There are 8 hidden switches. A switch that is on adds its own fixed numbers to the row, and there is some noise. The rows also spread widely along 11 directions, which tell nothing about the answers.
Some rows, each with its switches (1 for on, 0 for off) after it:
-11 -14   4   4 -10 -10  -8 -11 -12  -7 -10  -8  12   5  -3  24  -5 -16  12  -9   6  -5  -1  -1  11 -17 -14  13 -15 -10  14  24 -15  -6  -7  -1 -23   7  17 | 1 0 1 1 1 0 1 1
 12   6  14   6   7   4  -4  17  10  21  11 -14   9  14  -3   5  -9   8  -5   6 -13  -4   5  -2  10   1   4 -23  17   1   8  -3   1  10  12 -17  16  -6  -1 | 0 0 1 0 0 1 1 1
 14  25  -3  -6   1  -3  -3  16   7   2   7 -16   4   2  -7 -22   7  -9  -2   7 -13  12   4   2   5   3 -14 -16   7  -5  -8   4   1   1  17  12  11  10 -12 | 1 0 0 0 1 0 1 0
 -1  -6 -11  -3  -1   3 -20  -1  -2 -12  18   5   4  11  17   0 -14  14   7 -21  -5 -19   2 -12   4 -11  12   2  -4  -2   7  11 -17   3 -23   2  -3  17  -7 | 1 0 1 1 0 1 0 1
 -4 -16   0  14   1   7  -1  14   9 -11  13   9   0  23   2  22  -6   9 -12  -1  15 -10  -6   1   7  -6   7   4   8  -4   5  10  -9   5   6 -20   4 -10  -3 | 0 0 1 0 1 1 0 0
 10  16  -3  -5   1   3 -10  12  12 -15  24   3  12  15   4 -18   0  -9   9 -13 -20  -9  16   2  14 -17  -1 -12  -1 -10   5  13  -2  -1   2  16   7  13  -7 | 0 0 0 1 1 0 1 0
 -7 -11  10  -7   4  13 -15  25   3  13  14   7  25   1   9   9 -32  12  15 -22 -19  12   7 -14   5  -2   3 -10  -2   4   2   1   3  22 -18 -20  12  -2  10 | 0 0 1 1 1 0 1 1
  9   1   2  -1  15  17   6  28   5  17  10 -10   5   4  11  -1 -26  30 -36   5   1  11 -19 -18  -3  29  21 -13  16  14  -8 -15   6  18  -6 -35  25   0 -15 | 0 0 1 1 1 1 1 1
-12   2  -3  -6   1  10 -11   0  15   6  -2 -27  14 -26 -13   4  -5 -21  24 -31  17   9  -5  30 -15  -8 -20   8  -7  -9 -14  17 -14  -6  -5  31 -24   0   8 | 1 1 1 1 1 1 0 1
  3  25   2   2 -25 -11   6   4 -10  11 -16 -15  -1 -11 -17   5   4   3 -10  19   6  -7 -13  -2   2  16  -9  10  11  -8   7   6 -14   4   8  -6 -13   6   1 | 1 0 0 0 0 0 0 1
-19  -3  -2   1  -6   0  -1   6   5  -2 -11  18  10  -1   3  -3  -8  14 -20  -1 -23  -6   0 -19  28   9   8   7 -38  11  -2   9  -8  -2 -38  -3   1  19   8 | 1 0 0 1 0 0 1 0
-22 -22  11   6 -10   7 -18  19 -10   2   6  22  14   0  -1  35 -25  10  33 -26  -7  -3   6 -14   0 -16  -3   6  -4  -1  13  17 -14  25 -16 -19  -4  -8  22 | 0 0 0 0 1 0 0 1
 10  20 -10 -12   5  -7   0  -9  -9  15   1 -36   8 -19   8   4  -6 -20   1  -8  13  10 -13   9  -7   2   0  -1  14  -5  -8  -3 -15 -16   0  19 -11  10 -17 | 1 0 1 0 1 0 1 1
  0   2   4   2  13  25   0  13  30  -2  21   0   3   8  -5  13  -9   7 -14  -6  23 -16 -13  14   8  -4  12  -5  10   1  -3   2   1   7   2   2   2 -10  -8 | 1 0 1 0 1 1 1 1
-13 -16   5  15  -5   1   0  15 -11  15 -28 -14  -6  -6 -15  22  -6  23 -10   9  13  19 -18 -13 -14  22 -17   2   0  15 -10  16  -8  16   0 -24  10  -3  14 | 1 1 1 0 1 1 0 1
 15  16  12 -10  21  -5   4   5  -8  35  -3 -40   6   0   9   0  -1   2 -18  18  -4   8  -2  -9   3  18   5 -15  10  11   0  -8   8  -3   8 -19   9  -6  -4 | 1 0 0 1 0 0 0 0
 10   8   8  -8  24  12 -12   1  11  -6  14 -17 -15  -4  -7  -9  15  -9  19  -5  17  -7  -2  10 -14 -16 -18 -12  16  -2  -2  14  17   4  14  26  -3  -6   1 | 1 0 0 0 1 0 1 0
  6  27 -20   3 -15 -11  -8  11  -8   2  -7 -12  -5 -15  -3 -20   7  12  -4   7 -15   8  -1 -13   1  19  -4  -6   3   2 -13   5 -21  -2  -5  11   4  30 -15 | 1 0 1 0 1 1 0 0
  0   6  -1  -3   0  -7  -9  -2  -5  -5 -14 -14  -9 -18 -12 -15  17 -10  19  -1   2   9   1  -1  -8  -7 -30  -1  -4  -2  -5  16   4  -5  -1  26 -11  13   5 | 1 0 1 0 1 0 1 0
  9  -2   9   2  -7 -12  -6  -2  -6  -3  -9  -8   2  20  -7 -15  11  -6   2  13 -16  -1  10 -10  14  -9 -25 -11  -6  -4  11  18   5   0   8  -1   7  15   7 | 1 0 1 0 0 0 1 1
  9  10  -2   5  -4  -5  -3  -2   8  -5   0  -3  -4  13  -4 -23  10   6 -13  10 -17 -15   5  -8  17  -2  -6 -15  -8   2   4  11  -3  -3  -2  10   9  24  -8 | 1 0 1 0 0 1 1 1
  0 -13   6   6  -8 -14 -12   5 -25   9 -15  -2   2  12   9   8 -12  22   0   8 -20  -1   3 -31   6   4  -2  -6  -1   6  16   8  -9  14  -8 -31   6  12   7 | 1 0 1 0 0 1 0 1
 10  15  12  -1   9  12  -4   7  18   8  17 -27   7  16 -15  15   8 -10  -2   7  21 -13   1  20   8  -8  -7  -9  16  -8   2  16   0   1  25   3   3 -13   5 | 1 0 1 1 1 0 0 1
  9  -7  21 -17  -1  -8  11  20   8  -4  -4   2  26   7  11 -20 -19 -21 -30   5  -8   1  -3   2  19   0   3  12  -4 -16  29 -14  16   0   8 -30 -23  -2  -5 | 0 0 0 1 1 1 0 0
-12 -25  12 -10  20  -5  -7  -1  -5  12 -17 -15  13 -13  13   0 -13 -11  -1 -12  -4  15  -2  -6   6  -3  -5   5 -21   6   7  -1   6  -6 -18 -12 -19   3  11 | 1 0 1 1 1 1 0 0

New rows. What belongs after each?
  0  14   5   2  -3   2   4  23  -4  15  -5 -14  10   4  -4  12 -11  12 -22  16  -5  12 -10 -13   7  22   4  -5   3   5  -4   2  -5  11   3 -24   8  -1   1 | 1 0 0 1 1 0 1 0
  5  19   4 -15  13  -6   7  -2   9   8  -1 -15  11 -14   3 -11   0 -19 -11   5  -1  -3  -3   8  17  -3   3  -4  -5  -2   5  -5   4 -15  -2  14 -14   8  -8 | 1 0 0 0 1 0 1 0
  1  -7   2 -14  16  -8  -5  -5  -4   3  -4 -20   7 -13  14  -2  -6 -18   6 -13  12  11  -5  10  -7  -9  -8   3   0  -2   4   0   0 -13  -3   7 -19   4  -7 | 1 1 1 0 1 1 0 0
 24  27  11 -15   5  -7   0  16   5  13   0 -40   8  -6  -5 -26   5 -17 -11  14   2  10  -2   9  -1   9 -12 -10  22 -13   4  -7  10  -4  28  -2 -10   2 -10 | 1 0 1 1 1 1 0 0
  9  20   8  -5   6 -15   1   5 -20  21 -19 -34   3 -15   4   3  -2  -1 -15  17   0  -2  -8  -8   2  14   2   0   9   0  11  -3  -3  -3   8 -17 -20   5   0 | 1 0 0 1 1 1 0 0
 -3  10   1  14  -9   6  -5  13  -2  10   5 -18  -4   1 -18  37   0  11  10   4  23  -2 -11   8  -6   6  -7   3  20  -7  -8  12 -16   8  11  -7  -5 -16   5 | 1 0 1 0 0 0 1 0
 33   7  -4 -19   6 -10  -7  -1 -20 -19  23 -16   3  30  27 -20  -9 -15 -10  -5  -2  -3   0 -13  -2 -14  -2  -7  21 -13  20   5   3   1  16  -7   3  15 -24 | 1 0 0 1 1 0 1 1
  9  10  -9   3   8  -3 -14  -7   5  -1  10 -26  -2   4  -2  -6  14 -14  17 -10   0  -5   7  15   1 -17 -12 -13   6  -9  -4  13 -11 -13  11  27  -4   8  -8 | 1 0 1 0 0 1 1 0
  0  28 -13   6   3   9   2  -2   6   5  10 -23 -10 -16 -11  24  10   0   3  -2  33 -15 -16  18  -7   5   8   6  17  -3 -13  10 -22  -8   6  22 -10  -7 -11 | 1 0 0 0 1 0 0 0
 -4 -13  -2  -1   8  14 -20   7   2  -7  19 -10   3  13   2  13  -6   4  26 -26   8   9   5   4 -14 -13 -16  -7   2   2 -10  28  -7  11   1  10  18  -1   6 | 1 1 1 1 1 0 0 1
 -9 -14 -14  -2 -31   4  -7  10  -6 -22  14  15  11   6   3  23 -24   4  12 -27  21   3 -15   4 -10  -5  -6  29   7 -17   0  15 -27   9 -11  -5 -11   1  -6 | 1 1 1 0 0 0 0 1
  7  -3  15   6  -7   2   0  24   0   0   7   5  17  22   3  21 -22  15 -19  11  -4 -11  -4  -9  17   3  10  -6  13  -6  24   6   4  16   8 -39   3  -4   5 | 0 1 1 1 1 1 1 1
 -8  11 -10   5  -6  -4 -12   3  -5   0   1  -3   2  -3  -3  16   2   7  16  -6  -5  -2   4  -1   4  -3  -5  -4  -6   2  -7  21 -18   0  -6  12   4   9   5 | 1 1 0 0 1 0 0 0
  1  13  13  -2   5  11   7   6  17  -1  -2   3 -10 -15 -13  -2   6  10  -7  11  17 -20 -11   6  -2   4  -3   0   8   5   8  10  20   9   1   4  -1  -4   8 | 0 1 0 0 1 0 0 1
  6   1  -3  -8   9  -7  14  10  -1  12  -5 -21  15   3  15 -13 -11  -8 -38   5  -9  23  -8  -3   7  21   6   2  -6   5  -6  -9  -2  -8  -2 -18  12   7 -16 | 0 0 0 1 1 0 0 0
-23 -24   6   7   9  25  -3  14  20  10  -1  -3   9 -20 -13  28 -20   0   9 -29  26  13 -19  18 -13   1  -5   9  -3   0 -16   4  -9  11 -13   0 -11 -20  11 | 0 0 1 0 1 1 1 1
 11  -2   8  -9  -3   1  -6  17   8 -15   8   2  12  15  -1 -36  -1 -11   1  -9 -27   9  13  -1   5  -8 -23  -6  -7 -12   6   8  14   7   5   4   6  11   0 | 0 0 0 1 0 0 1 0
  7  22   5   4  -8   4 -10   6   9 -20  18   8 -10   0 -12   2  15  12  18   6  14 -38   6   3   5 -16  -3   4  21 -14  20  22   7   6   5   8 -17   2   9 | 0 0 1 1 1 0 0 0
  2  12   9  -6  -8  -5 -14   9  -7  10  -8  -3   8 -25  -2 -18 -10  -2  25 -13 -27  -3   6  -9  -3  -6 -11  -7   2  -6  13   0   0  12  -9   6 -16  15   8 | 0 0 0 0 0 1 1 1
-11  -2  20  -4  -4  -7  -1  20   5   9 -24  17  12 -24  -8 -11  -8  12   2  11 -20  -3   6 -14  15   6  -7   0 -14   8  19  -1  21   9 -18 -17 -16  12  19 | 0 1 1 0 1 1 0 0
  9  21  -5   6   0  -2   7  10  17   7   2 -38  16  11 -14  -4   8 -25 -25   7   4   7  -1  26  12   7  -7  -6   0 -13 -12  10 -20 -15  27   7  -1  -1 -10 | 1 0 0 1 1 1 0 0
 -7  20  -9   9   1  15 -14  -8  21  -7  14  -6  -6   0 -15   8  16  10  15  -8  10 -30   4  10  11 -10   0  -6  -4   2  -8  31 -13  -4 -10  34   3  13   6 | 1 0 1 1 1 0 0 1
 -1 -35  14   1   0   9  -4  15  -4  -3  12  -3   1  32   3  30 -17   9  -4  -6  25   7 -11  -3  -8  -6 -10   9  14  -5   6  11  -3  19  14 -37  10 -23   4 | 1 0 1 0 0 0 0 1
 -9  -9  -2  -2   5  -7 -16  -3  -7  -5 -13  -8  -5 -13   0 -14   7  -9  17 -13  -8   3   4  -4  -6 -12 -20   0 -17   2   0  17  -7  -2  -6  16 -12  14   8 | 1 0 0 0 1 1 0 0
 -8  23  -4  -2  -1  10   4   0  21   5 -12  -6 -16 -33 -21 -16  19  15  -2   7  16  -9 -13   7  -2  17  -9   5  -3   9 -16   3   6  -5 -17  27  -9   8   1 | 1 0 1 0 0 0 0 0
-11 -11   8 -21  19  18 -20  14   6  16  10   2   6 -25  12  -1 -24  10  27 -28  -3  15   1 -15 -11  -2  -2  -6   0  15  -9  -5  10  18 -29   3   5   0   4 | 1 0 1 0 1 0 0 1
 -8 -14   5   0  16   6   5  11  14  16  -2  -2   9   2   8  -2 -12   7 -22  -5  -8   9  -6   0   8   9   9  -3 -14  13  -6  -9  -1   2 -12 -15  10  -6  -3 | 0 0 0 0 0 1 0 0
  0   3 -13  -6   2  20  -5  13   9 -14  19  -3  -6  -8   5   0 -18  16 -13 -18  26  -9 -24  -1 -17  11  11  12  10   0 -10   5 -12  11 -12   1  -6   3 -16 | 1 0 0 1 1 1 0 1
  0  23  -9   8   3   7  -5  -2 -10   2  -8 -20 -28 -35 -15   6  17  25  11   4  30 -11 -22  -6 -28  14  -7   3  21   6 -10  15   3   3  -9  15 -12   5   7 | 0 0 1 1 1 0 1 0
 22   3   1  -6   1 -19   0   3 -28  -6  -6 -19  -7   6  18 -22  -3   4 -21  10  -5  -1  -9 -17 -12  10  -1   3  17  -7  19  -4   5   1   9 -25  -6  10 -13 | 0 0 0 1 0 1 0 0
  2  23   8 -16  16  14  -2   6  29   3   7  -6  -1 -23  -6 -19   9   2  -4   3  14 -15  -3  12  11   3   2  -1   2   5  -1  -1  21  -5 -12  21 -13   3  -1 | 1 0 1 1 1 0 0 0
 -3 -12  -3 -11   1   2 -15   9 -10  -9  10   6   0  -6  14   7 -13   2  21 -20  10   8  -3  -9  -9 -11  -7  11   8  -3   4   5  -2   9 -12  -2 -11   2  -2 | 1 0 1 0 1 0 0 0
 13  25 -22 -12 -13 -18 -20 -12 -22 -11  21  -6   3  -8  22  -1  -3  -7  33 -20  -7 -17  10  -4   4 -22   9   5  14 -16  11   6 -27 -14 -16  26 -20  25 -20 | 1 0 1 0 0 0 0 0
 -5  -5  -5  10  12  20   0  13  26  -5  15 -14  -1   5 -10   9   4   5  -3 -14  24   1  -9  24  -9   2  -4   0   5  -2 -17  17  -3  -1   6  10   8 -12   0 | 0 1 1 1 1 1 0 0
 -4   0   7   0  -1  10  -5  22   1  26 -11 -24  11 -22 -12  -8 -18   5   3 -14 -12  22  -9  -1 -17  20 -14  -6   0   3 -14  -3  -4  17  -3  -8   2  -4   9 | 0 0 0 1 0 1 1 1
 -7 -27   1  -3 -12  -3 -20  21 -21 -12   8  12  10  17  11   9 -21  -1  23 -22 -13  24   7 -18  -7 -12 -18   6  -2 -10   3  15 -15  19  -1 -21   7   1   4 | 1 0 0 0 1 0 0 0
  4  -3  15  10  -8   7  -6  19   8 -10   5   8  -7  13 -18   8   5  10  10   8   8 -11  -2  -5   0  -8 -19  -5  19  -7  12  20  12  21  18 -11   7  -5  12 | 0 0 1 0 1 0 1 1
  8   1   5 -11   8  -3  -5  12 -16  -2   2  -7  -4   4  14  -3  -9  11 -10   5   3   2  -9 -21  -5   7   1   3   7   4   9   4   6   9  -1 -22   1   4  -3 | 1 0 0 1 1 0 0 0
  2 -28  12  -3  22   9 -10  19  -6   6  11 -21   8  27   9  15 -14  -6  -2 -13   6  27  -2  -5 -11  -4 -14  -9   2   2  -5  10   5  14  17 -25  19 -20   4 | 1 0 0 1 1 0 1 0
  6 -19  16 -19   2  -7   2   8   1 -12   5   4  17  21  15 -13 -13 -18 -19  -4  -5   0   2  -2  18 -12  -4  14 -10 -12  23  -1  11  -3   0 -21 -15  -1  -2 | 1 0 0 1 0 0 0 0
 24  30 -10  -9   6 -14   3  -5 -12  14   1 -31  -2   0  13 -10   4  -1 -19  18   0  -2  -5 -11   6  11   8 -14  19   5   2  -6  -7 -11   7   2  12  18 -22 | 1 0 1 0 1 0 0 1
  1  -8   1   5 -17   0 -16  25 -16 -21   1  19  -6   8   0  -4  -7  28   9   1 -14   1   2 -33  -4   3 -12   1   7  -3   9  18   7  23 -10 -21   8  14   9 | 0 0 1 1 1 0 1 0
 13   5  14 -10  12  -6  -6  10  12  -3  19   5  14  28  12  -1   0  -4   0  10 -13 -11  21   0  32 -20   2 -17   2  -2  20   8  14  -1  10  -7  11   4  -2 | 1 1 1 0 1 0 0 0
-13 -22  22 -20  17  18  -2   9   9   2  -3   1   5 -17   3   3 -20   0  -3 -14  22   1 -17  -1  -9   0  -6  15  -8   6   8  -1  22  14 -17 -13 -20 -12  13 | 1 0 0 1 1 0 0 1
 10   8   3 -16  16  12  -2  16   3   9   9  -6  -2 -18  12  -6 -22  21 -12  -2   8   3 -18 -11 -10  15  12 -10  19  12  -2 -12  14  13 -12  -8   4   8 -16 | 1 1 1 0 1 1 1 1
 15  22  13 -17  -6  -6   0  15  12 -11   9   8  15  -8  -3 -22  -2 -19  10   4 -11 -10   8  10  12 -15 -11  -2  10 -17  25   0  21   1  10  10 -18   7  -1 | 0 1 0 0 1 0 1 0
  8  16  -7   3 -12   6   3  13  -1   0  -8 -32 -11 -21 -15 -12   3   7 -11   1  25   9 -25   8 -32  24 -16   8  27  -9 -13   5  -7   7  13   1  -8   2  -8 | 0 0 1 1 1 1 0 1
 17   8   7  -8   4   1  -2  13  -7   6  15  -8   4  16  12   8 -15  13  -9   6   1  -3  -7 -11   0   4   5 -11  21   3   9  -1   5  13   7 -19  13   0  -9 | 1 1 0 0 0 0 1 1
 15 -14  20  -3   5   5  -8  13   2 -10  20  -4   7  43   1   5  -4   1  -1   5  -1  -9   6  -3   5 -17 -15 -12  11  -7  21  22  16  18  24 -22  14 -10   7 | 1 1 0 1 0 0 1 1
 19   0   4 -20  11  -1  11  12  -9   1  -1 -19  -2   1  13 -17 -12  -1 -30   9  14  21 -20  -6 -17  18 -10   0  18   4   0  -6  16   8  11 -18  10   1 -18 | 1 1 0 0 1 0 0 1
  7   9   9 -22  -5  -2 -14  23  -8  -1  -2  16   7 -27  13 -30 -19  18  10  -3 -26   4   2 -33   1   6  -2  -1   5   4  17 -12  26  16 -28 -12 -12  21   1 | 0 0 1 1 1 0 1 0
 20  33  -7   8 -11 -16  -5  11 -17  20  -7 -39   5  -2  -5 -15   6  -4  -1  12 -25  10   5  -5  -4  12 -10 -23  18  -6  -3   7 -21   3  28  -2  14  15  -9 | 0 0 0 0 1 1 0 1
 -2 -35  17  -2  24  -1 -15  -7  -4  -7   9  -1  -3  32  12  13   2  -3  12  -7   5  -7  10 -10   7 -29 -12 -12  -6   6  16  22   9   6   3 -11  14  -5  12 | 1 0 1 0 1 0 0 1
 -3 -11  -1  -1  -2  -8  -4  -1  -2 -12  -6   8  -2   1   4 -11   6  -5   4  -4  -3   1   4  -5   6  -9 -13   5  -9  -2   7  13   4  -4  -7   5  -4  12   4 | 0 0 1 0 1 0 0 0
  5  20 -14 -12 -10   4 -16  15  -7 -19  17   6  -6 -12   9 -13  -7  12   8 -14   3  -7  -7 -14 -12   3   1   8  13  -5  -4   8  -7  10 -13  11  -8  17 -13 | 1 0 0 1 1 0 0 0
  6 -16   0 -12  31   0   8  -2   0  16  12 -33  21   9  27  18 -19 -22 -16 -15  16  25  -8  17  -3  -1  11   0   4   3  -6  -8  -1 -17   3 -12   7 -15 -12 | 0 1 1 1 1 0 0 0
  4   3 -11  -3  -8 -13 -13 -14  -6 -31   4   5  -7   1   2 -13  15 -16  21 -11   2 -13   7   0   7 -27 -18   6  -5 -15  10  25  -9 -12  -6  32 -19  24  -5 | 1 0 1 0 1 0 1 0
 -5 -26  -9  -5   1  10  -7   1 -15 -21   2   3 -16   3  11   6 -11  22  -6 -13  29   4 -24 -16 -26   7  -9  18   5   7  -4  17   3  13 -16 -12   3   6  -2 | 1 1 1 1 1 0 0 1
 -7  18   1  -8  -6  11  -6   5   7   0  -7  -4 -14 -36 -15  -7   7  20   9   0  22 -13 -16  -2 -15  13 -10  17   8   1  -5   6   8   8 -19  13 -22   3   7 | 1 0 1 1 0 0 0 0
 14  -1  -5 -12  -6  -9   6  16 -15  -3   3  -8  12   7  19  -3 -20  -2 -22   3   5  16 -12 -10  -4  13   6  14  17 -11   8 -11  -3   0   2 -30  -3   4 -15 | 0 0 1 1 1 0 0 0
